The rows of a group lie close to one hidden flat surface of 11 dimensions, which passes through zero. Surfaces can cross.
In the rows, zero is written as 128.
Known rows, each followed by its group:
[117 128 138 134 160 171  99 162 131 104 109 114 142 155 150 104 160 130
 118  48  80] -> (1)
[117 115 168 145 181 163 135 153 132 122 146 134 112 133 162  95  99 151
 159 131  77] -> (3)
[178 116 133 105 149  55 111  44 143  91 102 101  79 151 102 112 163 100
 132 137 182] -> (2)
[103 174 145 109 115  82 109 131 131 192  75 118  85 172  89 134 158 114
  73  92 163] -> (0)
[ 86 148 138 140 109 104 156  88 129 145  96 158  86 127  95 107 167 132
  91 111 129] -> (2)
[121 111 165  92 129 110 129  88 126 140 129  65 163 135 163 107 100 130
 132 112 132] -> (3)
[107 155 122 150 107 108 155 155 140  62 121 127 158  99 149 163 120 155
 145 127 116] -> (2)
[ 69 123 176  98 143 132 157  95 134 165 125  55 178 157 178 129  87 138
 146 124 159] -> (3)
[ 96 156 121 112 128 124 164  86 104 138 108 123  91 153  90 155 199 107
 113 121 197] -> (3)
[100 161 145 133 172 119 141 149 100 104 105 146  74 177 127 150 163 147
 133  56 178] -> (2)
[144 123 144  90 132 170 147 100 105  88 152  54 137 203 131 165 155  95
 179  98 139] -> (3)
[143 128 131 106 130  62 127 111 146  96 124 120 177 155 125 119  98 149
 152 121 140] -> (2)
[155 103  79 101 159 154 105 106 116 161 210 130 146 127 123 118  84 134
 172 132 222] -> (3)
[ 95 152 122 119 131 151 113 143 175 137 100 113 153 159 153 100 110 102
 135 132  84] -> (2)
[108 124 151 130 124 142 130 117 181 109 106  64 177 130 158 125 103 116
 142 137 100] -> (1)
[ 51 156 177 174 162 132 176 146 180 139 104 145 123 157 150 115  76 171
 167 162  97] -> (3)
[134 120 122 134 204 184 110 156 115 120 135 139  91  72 182  85 122 126
 134 164  83] -> (2)
[164 103 110 119 100 136 111 156  96 148 152 138 167 157 104 157 146 116
 121 124 125] -> (0)
[160 127 126 133 159  80 130 181 113  98 121 137 148 128 129 161 127 138
 139 188 145] -> (0)
[133  94 175 195 155 185 140 162 123 145 152 139  91 154 111 140 141 148
 138 122 116] -> (1)
[121 116 123 152 142 108 137 115 169 172 115 151 118  98 114  93 104 123
 125 241 122] -> (0)
[117 139 142 150  40  83 163 123 114 155 119 172 135 164  52 172 166 140
  97 137 113] -> (2)
[130 113 159 117 149  44 152  94  88 140 120 149 104 143  96 115 153 173
 105 130 156] -> (2)
[132 109 100 110 121 156  80  79 118 129 154 116 132  53 152  66 123 126
  89  52 119] -> (3)
[121  94 166 112 140 117 117 145 112 207  95  87 157 171 123 127 140 107
  99 161 112] -> (1)
[ 85 153 151 137 136 102 141  99 184 165  94 100 122 132 131 100  78 134
 128 155 160] -> (0)
[165 104 108  84 111 169 102 129  91 168 181 140 137 117 143 119 100 114
 137 152 109] -> (1)
[127 129 149 111 199  93 129 105 141 103 100 113  91 150 146 103 136 131
 145 136 146] -> (2)
[146 105 114  98 118 106 117 138  77 140 111 114 175  96 144 137 167 105
  87 152 122] -> (0)
[164 115 135 139 118  59 117 132 156 112 129 157 142 178  92 130  93 148
 154 134 123] -> (3)
[146 176  71 134 130 112 110 110 186  45  78 134  84 102 124 122 163  80
 122 125 146] -> (2)
[113 117 105 120 149 223 109 118  94 182 172 130 112  68 151  93 132 114
 116 122 138] -> (3)
[ 90 169  96  78  64 135 136  66 140 112 122 125 137 102 144 119 113 109
 108  85 131] -> (1)
[147 129  90 135 123  97 127 154 111 103 109 171 121 122  95 140 174 126
 105 143 124] -> (0)
[148 128 133  59  84 147 139 138  75 142 148 122 131 183 131 159 131  93
 139 120  99] -> (1)
[133  96 180 134 123 165 182  83 128 142 162 112  87 120 131 123  97 124
 176 222 100] -> (1)
[156  93 140 138 147 112 142 123 114  89 154 180 113 195  90 121 158 140
 155 146  94] -> (0)
[124 122 106 109 149 105 130 159 124  57 136 157 198 180 154 122 132 137
 166 102  91] -> (0)
[127 117 138  78 128 162 116  83 142 140 140  40 182 121 168 105 102 100
 147 137 129] -> (3)
[149 144  71  95 127  83 105 106 167  72 109 104 163  83 146 122 118 114
 137 142 170] -> (3)
[169  91 121  89 133  93  98  69 119 154 164 104 148 115 123 101 100 130
 126 121 175] -> (0)
[118 142 137 120 151 165 121 152 110 119 122 137 102 152 143 110 152 121
 114  76  77] -> (0)
[125 134  69 130 110 169 114 168  95  87 164 177 175 111 143 144 136 140
 130  61 118] -> (0)
[155  99 138 102 142 138 104 134  85 138 155 110 133 129 137 136 119 126
 129  93 145] -> (0)
[196  93 123  88 108 141 101 157  85 122 137  81 157 145 125 166 170  79
 117 126  89] -> (1)
[172 106 111  90 134 169 104  95 120  96 148  82 133 104 153 103 146  86
 145 124 108] -> (3)
[139  96 109 142 130 146 115  83 105 189 159 182  78  80  97  73 147 131
  85 139 116] -> (2)
[106 133 116 127  98 138 136 110 151 150 118 117 155  78 148 131  98 113
 110 189 133] -> (1)
[129 129 100 113 154 153 117 146 107 119 154 140 140  63 183 115  83 146
 144 156 126] -> (1)
[114 134 163 158  85 136 192 119 111 134 143 143  92 142  90 197 138 145
 150 165 147] -> (1)
[ 88 109 151 113 148  60 150 100 139 144 134 157 189 102 140  41  87 195
 130 154  77] -> (2)
[102 129 152 137 174  80 136  88 122 138 128 140 100 133 117  94 131 182
 125  79 191] -> (1)

New rows, each followed by its group:
[155 147 124 174 107 129 135 193 142  48 108 127 139 154 107 196 164 123
 151 114 112] -> (1)
[169 117 162 100 180 109 147 159  66  76 134 104 108 183 128 165 176 136
 163 116 142] -> (3)
[ 68 164 135 116  84 159 149 111 163  88 128 114 174 143 162 114 108 147
 139  38  90] -> (2)
[146 106 143 135 120  44 148 104 100 101 137 160 130 128  83 123 148 169
 123 139 111] -> (2)
[115 145 121  53 101 107 117 113 120 142 105 107 165 172 148 117 128  89
 110 112  98] -> (1)
[ 90 132 154 150 142 182 148 134 111 131 174 165 108 152 140 100 112 176
 153  56  93] -> (2)
[142 111 143 126  72  83 153 143 115 123 141 117 195 138 106 181 111 151
 143 139 128] -> (2)
[138 123 121 136 165 132 126 158 107 125 144 180  95 125 123 103 148 148
 131 127  85] -> (2)
[159  95 104 139 121 151 107 105 134 136 160 142 129  70 125  87 115 127
 131 184  92] -> (2)
[147 100 104 171 155 183 104 133 140 143 171 171 107  79 121  93 109 146
 133 129 133] -> (1)
[143 147 106 124 169 145 107 188 111 113 121 135 101 165 131 163 144 115
 140  94 165] -> (2)
[150 107 157 152 120 167 152  94 106  81 189 146  80 134 106 128 133 157
 160  76 107] -> (2)
[142 124 122 106 104 109  88 142 118 109 128 104 174  92 159 114 106 139
 100  44 112] -> (3)
[174 114  77 123 123 101  78 131 101 125 162 169 132  93 105 119 120 141
 109  93 167] -> (3)
[133 106 148 169 209 138 113 177 103 146 163 161 114 134 135 111 112 182
 137 102 158] -> (1)
[138 123  84  97 164 128  93 130 111 166 161 193 114 113 130  65 111 141
 111 118 145] -> (1)
[140 127 120 144  76 120 159 152 167  89 145 127 175 131 121 171  98 134
 165 161 114] -> (2)
[ 85 160  91 167 144 179 157 115 172 100 148 169  99  97 127 103 112 136
 165 157 149] -> (3)
[100 155  97 128 163 220  94 145 145 135 125 120  96 106 177 106 115 103
 125  74 145] -> (2)
[210  92 115 142  63 125  96 116 148 119 149 125 131 119  94 134 120  99
 130 178  80] -> (3)
[158 155 118 112  80 182  79 122 166 157 130  63 107 106 128 128 111  78
 108  91 119] -> (0)
[125 110 169 175 127 127 178 136  91 121 162 165 103 100 111 152 116 187
 152 151 136] -> (2)
[155 149 115  97 168  91 109 166 153  59 105  74 160 172 176 152 117 109
 166 119 158] -> (2)
[114  98 181 157 104 152 148 135 113 200  84  63 138 116 117 165 173 100
  74 180 111] -> (1)
[121 164 146 146  52 172 133 113 169 124 109 111  78 156  75 161 144 101
 125  90 116] -> (0)
[146 134 172 112 184  91 118 151  83 142  99  95  61 140 122 144 155 151
 108  86 168] -> (0)
[119 109 178 184 154 160 134 111 155  99  94  67 103 119 126 115 179 127
 120 103  96] -> (1)
[171  98 111 137 177 124  56 136 168 103 120 112 157 160 120  72 146 115
 125  72 105] -> (1)
[148 113 119 151 120 145 103 130 140 119 176 151 128 166  93 121 123 152
 150  42 154] -> (1)
[137 117 116  90 136  99 103  84 181  98 124 110 172 139 152  48 108 116
 143 131  55] -> (2)
[ 87 133 143 104  93 115 137 159 101 167 125 143 190 172 133 136 129 157
 104  64  90] -> (2)
[130 118 127 135 108 152 117  94 154 128 123 111 115  64 148  81 118 109
 106 149  73] -> (3)
[188 109 112 108 135 165  99 167 119  75 138  77 159 115 165 164 113  93
 163 153 118] -> (2)
[150 158 153 101 161 114  91 138 161 131 102  89  90 187 129 104 115 103
 145  91 122] -> (0)
[119 160  80  88 101 129 103 131 170  98 113 108 186 124 166 114  94 103
 142 118 101] -> (1)
[118 171 110 161 131 137 117 200 165 171 132 181 106 129 107 142  90 150
 129 126 164] -> (0)
[118 135 122 157 134 216 123 165 112 112 166 126 103  52 161 138 112 136
 132 104 114] -> (0)
[ 88 138 150 140 143  60 146  90 160 139  81 113 127 125 121 116 121 140
 118 170 168] -> (1)
[149 135 126  41 123 115 141  87  92 137 170 148 110 161 160 109  85 116
 177 189  98] -> (1)
[ 75 117 137 154 132 118 181 132 109 146 111 152 162  76 153 146 134 151
 111 206 133] -> (0)
[ 99 134 154 128 124 156 119 153 138 159 111 120 146 213 125 116 149 118
 115  60  78] -> (1)
[125 125 141 129 194 132 107 163 144 125 128 137 140 171 156  89 113 143
 148 117  93] -> (1)
[136 116 130 148 168 147 133 163  97 143 163 138 114  95 139 171  94 155
 147 149 215] -> (2)
[ 96 143 146 147 101  94 138 171 136 168 123 163 153 180 103 156  99 172
 115  94 146] -> (3)
[147 121 113 135 160 134  91 214 120 170 125 167 150 188 111 120 136 125
 116 115 115] -> (1)
[126 163  86 130 167  47 105 164 159 133 105 146 141 113 137 135  82 151
 134 143 204] -> (0)
[147 124 120 104 149  79 106 121 142 135 107 128 125 195 107 106 135 108
 135 119 140] -> (2)
[147 138  81 116 134 122 100 177 153 116 121 152 180 116 147 105 103 118
 130 145 100] -> (2)
[164 125 119 103 125 102 143 134 157 111 138 152 118 191 103 133 102 103
 184 225  85] -> (1)
[116  79 171 135 178 146 148 152  52 190 173 150 135 136 149 124 121 166
 129 141 138] -> (0)
[161 106 120 163  82 132 141 152  95 121 171 183 127  86  87 162 144 154
 120 148  89] -> (2)
[142 139 153 138  84 138 151  57 116  77 141  85  76 104 103 160 148 133
 130  60 163] -> (0)
[108 129 126 127 122 143 118 133 123 160 159 163 145 169 127 100 109 157
 130  65 107] -> (2)
[109 123 114 167  93 140 157  95 153 108 160 157 128  56 134 120  90 160
 145 154 131] -> (2)
[158 111 131 131 104 112 129  74 106 144 122 105  71 116  86 157 161 106
 106 146 194] -> (2)
[110 117 186 142  99 144 156  93  99 162 120 109  99 108 130 137 148 136
  93 121 110] -> (3)
[132 124 130 145 103 100 128 128  96 142 162 178 112 134  90 144 109 176
 118  45 174] -> (3)
[133 128 168 124 152  66 117 126  99  93  93 142  98 153 121 105 163 150
 112  59  92] -> (3)
[117 154 103 130  74 169  98 117 169 130  87 128 135 101 140  81 148  81
  69 107  24] -> (3)
[ 87 165 115 162 104 130 138 125 227 147 137 155 140 170 103 111  41 143
 177 131 154] -> (0)
[103 138 160 144 180  79 143 101 155 102  70 102 111 144 130  89 151 140
 129 131 126] -> (1)
[137 126 117 145 111  73 134 139 134 159 139 218 138 192  61 106 125 161
 135 137 112] -> (2)
[114 132  94 136  92 143 149 102 197  58 141 155 181 154 131 106 100 119
 180 150  77] -> (0)
